There are 3 ways to turn a row about zero (a turn may also mirror it). The second row of each pair is the first, turned, with some noise. The first 27 pairs use one turn. New pairs use 3 turns, one after the other, and a turn may come again.
Some pairs, each with its turns in order after it:
[-22.2 -18.2 -14.7   3.0  -6.9  18.3  39.6   1.7]
[ 10.8  -3.3  -8.9 -26.3  39.5  -4.6 -24.4   4.7] => j438

[ -5.0 -61.6  27.3 -20.6   4.0  13.3  13.7  -7.8]
[-51.2   6.0 -34.5 -31.1 -10.0 -12.7 -23.6  -0.6] => j646

[-12.1  -6.4  10.1 -10.2  20.6 -39.7 -18.1  -3.8]
[ -5.1  -5.7  -8.2  14.7  -1.5   4.7 -48.7   8.8] => j133

[  1.7  11.2  38.2 -36.9  -7.2 -13.9   4.4   2.0]
[-27.0 -17.3   2.3   0.5  -7.3  12.3  20.6  39.9] => j438

[-10.1 -10.1  18.0  -5.9  19.1 -28.5   2.4  27.7]
[-19.2 -30.0   5.2   2.9  -0.8  -4.0 -34.6  -0.3] => j133

[ -2.7   3.3  19.6  15.4  16.1  27.1 -17.2   5.2]
[-12.4   0.3  19.4 -22.5 -16.6 -19.8   5.8 -19.1] => j438

[ -5.4  43.8  -3.1   5.2  24.1 -39.6  53.3 -18.0]
[ 12.0  -9.4 -22.5  31.9  47.2  41.0  33.2 -20.0] => j646

[ 13.1   4.9  -4.4 -16.1  50.5   4.5  20.9 -29.6]
[-13.6 -24.5  28.6  21.8  39.5  -3.3  16.2 -18.4] => j438

[ -1.9 -42.2  23.3 -62.1  -2.8  -6.4  -8.9  -6.2]
[ 32.8 -38.7 -16.4  26.4  -7.2 -42.2 -14.1  30.2] => j133

[35.8 29.5 39.2 -5.5 -8.7 25.3 -3.5 -0.7]
[-23.5  -7.2  40.8 -15.9 -14.2  13.6  38.3  -1.7] => j646

[  2.9 -62.1  -4.7  62.1   1.4  20.5  24.8  13.0]
[-57.5  23.3  -2.7 -33.5  30.2 -49.9  14.1   9.9] => j133

[ 59.0 -20.0 -62.1  -1.1  -0.1 -11.5  15.6  23.4]
[ 38.8 -23.5   4.2  53.7  -3.5   1.9 -59.7  -9.4] => j438

[-11.3  -8.7   4.4 -11.5   2.9  -9.4 -62.1 -37.7]
[ 34.5  24.6  -3.3  32.7  17.3  10.6 -29.7  41.0] => j133

[ 32.0   1.9  -8.6  14.0  -4.8  62.1   9.2 -44.1]
[-37.1   2.2  19.3 -12.4  13.7  23.3 -35.9 -57.6] => j438

[ 24.0 -24.5  10.3   0.0  -5.6 -21.9  12.9  24.7]
[-25.9 -21.6  -5.8 -18.7 -20.8 -14.4  -5.8  19.4] => j133

[-23.6  -2.4  18.0 -15.3  -1.0  18.4  -5.4 -29.6]
[ 31.1  -3.5 -16.8  16.4  30.0  -3.2   4.0  -2.1] => j133

[-26.7   5.0 -10.6  -1.1   2.6 -36.5 -10.8  -1.7]
[ 10.6   7.3   1.4  -8.0  -0.1   7.0 -42.3  -6.3] => j133

[  4.7  -7.8  -4.4  12.0 -25.8 -62.1 -26.4  -0.1]
[ 10.8 -28.7  12.3   8.8  44.4 -28.8 -20.5  27.0] => j646

[ 53.9  43.3  20.3  27.4 -37.5  -7.6   1.7   9.6]
[-13.8  -5.9  70.2  15.8  26.6  -1.2  37.2  -1.6] => j646

[-10.5   3.0   6.7 -17.2   8.2  34.7  11.3 -14.0]
[ -7.4   8.4 -16.8 -19.4 -24.3   8.5  19.4 -16.4] => j646

[  7.0  14.0  34.2 -28.3  20.3 -13.5  -6.5  18.3]
[ -4.2 -42.5   2.6  27.2  -7.4  15.9 -11.6   5.8] => j133

[  5.0   5.2 -13.5   3.2  10.7  -8.8 -11.4   1.3]
[ 7.4  4.7  0.8 17.2 -5.5 -7.9  5.5 -4.8] => j438

[-12.3  -5.1  -1.3 -13.3  62.1  10.8  13.6  25.2]
[ -3.5   4.1 -25.8  12.0 -29.0  54.0 -24.6   2.2] => j646

[-17.5 -28.4   9.4   1.1   0.7   1.6   3.8   7.7]
[ 15.6   7.5   9.7 -19.7   7.8  -1.8  -1.1  14.6] => j438

[ 31.4  62.1 -14.6   7.3 -25.0  60.2  22.4   1.7]
[-59.6 -26.9 -38.1  -1.4  -5.3  -8.6 -46.0 -44.6] => j438

[ -9.0  -8.1 -50.6  53.8  47.6  -3.9  11.0   1.3]
[ 21.0  36.0 -28.3  68.6  -6.5   3.5 -13.0  13.5] => j646

[ 54.3  -6.4  28.0  -5.8 -50.3 -23.1 -29.7   1.0]
[-25.2 -15.9  55.9 -28.4  33.2 -28.3   3.2  32.6] => j646

New pairs, each followed by its turns in order:
[-14.6   4.4 -39.8   4.9   2.7  -7.5  33.0  -4.3]
[ 13.1 -39.7  12.3  17.6  24.2   2.9 -11.6  11.3] => j133 j646 j438

[ 20.3  -4.1 -17.5 -35.2  -0.4  24.9  14.2  36.2]
[  4.7 -27.2  -6.5 -35.7 -30.6  26.1  19.1   7.1] => j438 j438 j133

[ -5.8  -6.0  -7.4   7.0 -14.3  19.4  54.6  -5.8]
[-28.8   6.6  -0.2 -28.9  16.5  37.1 -12.7  12.3] => j438 j133 j133

[-21.2   3.1  42.5 -10.7 -16.9  -3.0  -8.0  -1.1]
[  6.2   3.8  -9.9 -29.5 -11.5  -6.9  29.6  22.6] => j438 j646 j646

[ -1.7 -22.3   3.4   5.7  11.8  -9.2 -24.2 -33.2]
[ 23.4  -9.0   1.9  26.7 -30.7   3.2 -12.1  -7.2] => j646 j438 j438

[ -6.6 -10.5 -17.5 -11.5  62.1 -20.3  13.6  21.6]
[-12.5   0.0 -10.7  28.3  49.4 -13.0 -37.0  18.5] => j133 j646 j646

[  5.8  -1.2 -13.6  -1.7  11.5 -29.2 -17.2 -22.3]
[ 10.5   5.7  -6.8  10.0   5.4 -10.2   9.2 -36.9] => j438 j133 j133

[-24.3  -0.7 -22.6  -6.2   0.7  59.1 -19.2 -62.1]
[-27.1  81.0  -0.2  -9.1  26.0 -18.9 -12.2 -17.8] => j438 j646 j646

[ 19.1  -3.1 -15.3   0.8  22.3 -42.4  -9.5  -1.8]
[-17.6 -37.8 -17.8  13.8 -15.3  -9.3  -2.4 -21.7] => j646 j133 j646

[-1.5  3.5  7.7  9.8 52.0 11.7 10.6 10.2]
[ -7.0  -5.7 -28.2   8.1 -10.7  39.2  21.1  -3.6] => j646 j646 j438

[ -9.7 -24.4  48.4   0.1   8.0  15.0   2.0 -20.0]
[ 11.3   3.7 -15.3  24.6 -30.2  21.8 -20.7  28.3] => j646 j133 j133

[ 62.1  -9.2  -4.9 -30.3 -18.9  -2.8  -4.1  17.4]
[-20.0  20.9  23.3   7.0   5.8  14.0  62.0  -0.6] => j133 j646 j438

[-29.2 -27.0 -10.1 -11.1  -0.2  -0.9 -36.9 -10.6]
[ -2.5  -5.7  12.1   2.2 -40.2 -20.6 -11.9 -26.0] => j133 j133 j646

[-17.2 -49.1  -6.5 -11.1  18.4 -54.3 -28.4   2.9]
[-17.6  -9.8 -12.6 -41.4 -20.2  57.0  -6.4  34.8] => j646 j438 j133

[ 32.3 -27.1  -2.4  12.4  14.6  -2.2 -15.6  16.7]
[-10.2  10.6  45.8  -2.0   0.5   2.4  15.8  17.0] => j133 j133 j438

[-19.4  21.6  29.9  25.7  -7.8  -1.0  39.0   6.5]
[ -9.7  31.9  -1.6 -26.1 -23.3  -2.1 -18.5 -37.9] => j646 j646 j133

[  6.8  -8.7  16.8   6.4 -11.6 -62.1   3.3   1.5]
[-24.0 -39.2  -3.0  -2.9  -8.9  31.5   4.9  36.0] => j133 j133 j133

[-10.7  11.5   2.0  18.9  10.9  14.1 -28.9 -12.7]
[ 11.8   1.8 -34.5  -4.5  -0.9 -13.0 -22.1  -1.4] => j133 j438 j133

[ 46.7 -20.2  -4.8 -15.9  11.5   5.9  -3.9  -6.8]
[  8.6  20.9  22.2   0.2 -41.6 -14.7   5.5  11.7] => j133 j438 j133

[-19.4 -10.8  -3.1  43.2  -8.5  -2.1   2.2  18.9]
[ -7.9  -1.4   6.1 -13.2 -13.4  49.0  -2.7  -2.4] => j438 j646 j646

[ -0.2   4.3  -7.5  -3.3  62.1 -26.5 -39.8 -35.4]
[-39.4  -6.6 -29.1 -58.2   3.5  19.5   2.9  32.2] => j133 j646 j133

[-32.7   2.6 -21.0   7.8 -47.8  -5.4  62.1   7.0]
[ 12.4   6.6  80.4 -16.5 -22.2  15.1   5.7  -0.1] => j438 j646 j646

[11.8 59.7 14.0 22.0  1.1  0.0 10.8 13.0]
[ 25.7 -16.4   5.7  48.0  20.2   4.1 -29.3  -7.7] => j133 j438 j133

[ 18.4 -10.6  -4.0  -4.8  -8.7  -9.4   2.2 -37.3]
[ 26.8  -5.4 -21.4  17.5   8.2  -3.5 -19.9  -3.0] => j438 j438 j133

[ 9.9 33.8 39.8 16.6 37.7 22.8 -4.3 62.1]
[ 21.8  26.2 -39.6   4.1  22.2  50.4  34.9  41.7] => j646 j646 j438

[ -0.4  -2.1  11.1  15.4 -24.6   5.0  51.4 -11.8]
[ 11.8  25.1 -21.4 -24.7 -26.9  22.8  -5.4  18.0] => j133 j133 j133

[  1.9 -13.4  32.6  16.5 -17.3  10.5  15.7 -16.3]
[ 27.2  20.2  22.5   1.2 -24.7   1.8  15.4  14.0] => j133 j646 j646

[  6.4 -62.1 -21.3  32.8   5.1  12.5 -17.3  -8.2]
[28.5 12.6  0.8 24.3 40.9 -9.7 17.4 42.7] => j133 j133 j133

[-7.5 -0.8  9.9 -0.7 36.1 -2.4  3.1  2.5]
[ 18.7   8.6   3.2  15.4 -12.1  20.1 -11.0  13.9] => j646 j438 j133

[-20.4   1.5  -2.9 -29.8 -15.9 -62.1  -0.3  62.1]
[ -4.5  36.4  22.8 -28.4 -35.7  -3.8   0.2  71.7] => j438 j438 j133

[-19.8  -5.7  -3.2 -26.7 -61.6  -7.9  -0.1  -4.9]
[  2.6  -8.4  22.9   8.8  12.9 -52.5 -34.5  21.5] => j646 j646 j438

[  3.5  -4.8  -9.3   2.9 -17.2   8.8 -37.8  62.1]
[ 47.0   4.9  50.0 -15.2   3.0 -16.1 -13.6  18.8] => j133 j133 j438

[ -0.7 -17.8  41.5 -10.5  12.4  -8.9  21.3  11.6]
[ 22.6  24.5   3.6 -18.1 -34.3   4.0  -5.6  13.5] => j646 j646 j133

[  3.3   7.2 -28.0  11.5 -20.0  -9.0  15.5   7.1]
[-12.8 -15.0  19.8  11.5  22.9   9.9  -6.3  17.2] => j133 j646 j438

[-11.9   1.1  -3.0  -6.2  38.8   1.9   2.3   3.2]
[ -0.3  12.4  -4.8 -10.9  12.2  12.1  33.6  -5.7] => j133 j438 j646

